There are 3 ways to turn a row about zero (a turn may also mirror it). The second row of each pair is the first, turned, with some noise.
In the rows, 128 means zero.
Known pairs, each followed by its turn:
[ 95 162 165 149 150]
[ 88 167  90 148 143] : lel

[145 164 145 157 102]
[128 166 156 164 147] : lel

[ 81 150 156 139 111]
[121 137 131 190 118] : meki

[121 128  88 122 164]
[116 166 151  95 126] : meki

[161 179  83  85 137]
[ 63 115 157  83 141] : meki

[ 86  89  81 100  88]
[188  76  95 120 134] : lel

[ 97 159  96 145 167]
[ 89 123 147 110 177] : pibe

[100 167 108  99 122]
[148 105 150  87 154] : pibe

[129 138 151  85 176]
[ 95  98 119  81 101] : pibe

[119 132 171  87 142]
[127  97  92  96 101] : pibe

[ 95 177 107 128 124]
[149 168 103 116 162] : lel

[142  93 176 154 128]
[ 84 108 140 170 107] : lel

[104 114  91 145 105]
[139 156 144 138 168] : meki

[122 155 145 128 155]
[105 162 112 116 127] : lel

[142 115 146 164  94]
[146 116  86 148 155] : meki

[156 119  86 141 145]
[125 150 120  83 150] : meki

[126  86 102  83 146]
[119 166 139  83 101] : pibe

[118 173 123 131 165]
[ 97  92 144 113 155] : pibe

New pairs, each followed by its turn:
[121 143  87  96 150]
[122 128 170  85 136] : pibe

[131  85  85 121  98]
[154 186 152 126 121] : pibe

[124 108 146 160 168]
[ 73 115 124 125 136] : lel

[165 120  81 124 162]
[ 93 150 183 127 108] : pibe

[109  98 114 100  86]
[155 110 169 145 154] : meki

[ 86 128 179 171  86]
[117 125 100 208 156] : lel

[177  96 178 154 158]
[ 79 127  93 172  76] : pibe

[156 165 161 118  98]
[156  79 131 147 106] : pibe

[178 101  85 141 130]
[114 167 178 156  99] : pibe

[156 134 165  82 128]
[137  93 121 113  74] : pibe

[134 129 136  90 155]
[125 113 152 104  98] : meki

[141 170 176 106 140]
[108 188 126 142  94] : lel

[152 102 158  89 158]
[107 127 111 104  67] : pibe

[ 77 101 135 126 161]
[ 98 101  73 117 129] : lel

[132 164 179 130 139]
[ 99 177 123 152 110] : lel

[149 121 116 116 116]
[140 133 144 131 106] : pibe

[131 122 130 148 110]
[134 120 142 150 142] : lel

[141 139 141 161  90]
[152 116 122 173 137] : pibe

[162 123 124 176 169]
[133 157  73  95 124] : meki

[156 107 177 172 172]
[ 71 123  85 173 106] : pibe

[ 82  82 155 131 161]
[181 159 140 145  84] : meki

[ 87  99 125  86  78]
[191 157 107  88 127] : pibe

[118 143 160 153 122]
[127 125  96 160 118] : meki

[110 140 105 111  86]
[113 119 160 150 163] : meki

[129  95 113  91 119]
[150 109 163 110 136] : meki

[107 151 132 131  97]
[152 143 111 158 141] : lel

[ 84  87 111  82 127]
[156  85  78 107 104] : lel

[ 86 175 132  94 145]
[ 81 138 168 154  90] : meki

[107  85 166 139 162]
[ 93 147  73 125 124] : pibe

[122 127  91 120 123]
[123 141 153 117 152] : meki

[164 101  94 176 130]
[113  91 175 113 163] : lel

[165 144 112 104 132]
[143 150 158 105 107] : lel

[153 144 172  98  84]
[176  87 113 137  91] : pibe

[131 180 117 112  80]
[185 168 135 146 136] : lel

[148 135 160 172 143]
[ 81 140 149 151 143] : lel

[106 137 126 114 178]
[113 162 147 117  87] : meki

[ 84 175 171 155 100]
[153  80  84 143 179] : pibe

[115 157 103 152 124]
[104 153 126 137 148] : meki

[138 106 128 118 118]
[140 107 137 133 115] : lel

[153 116 127 108  82]
[176 138 137 137  98] : pibe

[164 121 106 113 152]
[126 124 158  87 112] : lel

[100 103 130 113 103]
[144 101 100 144 121] : lel

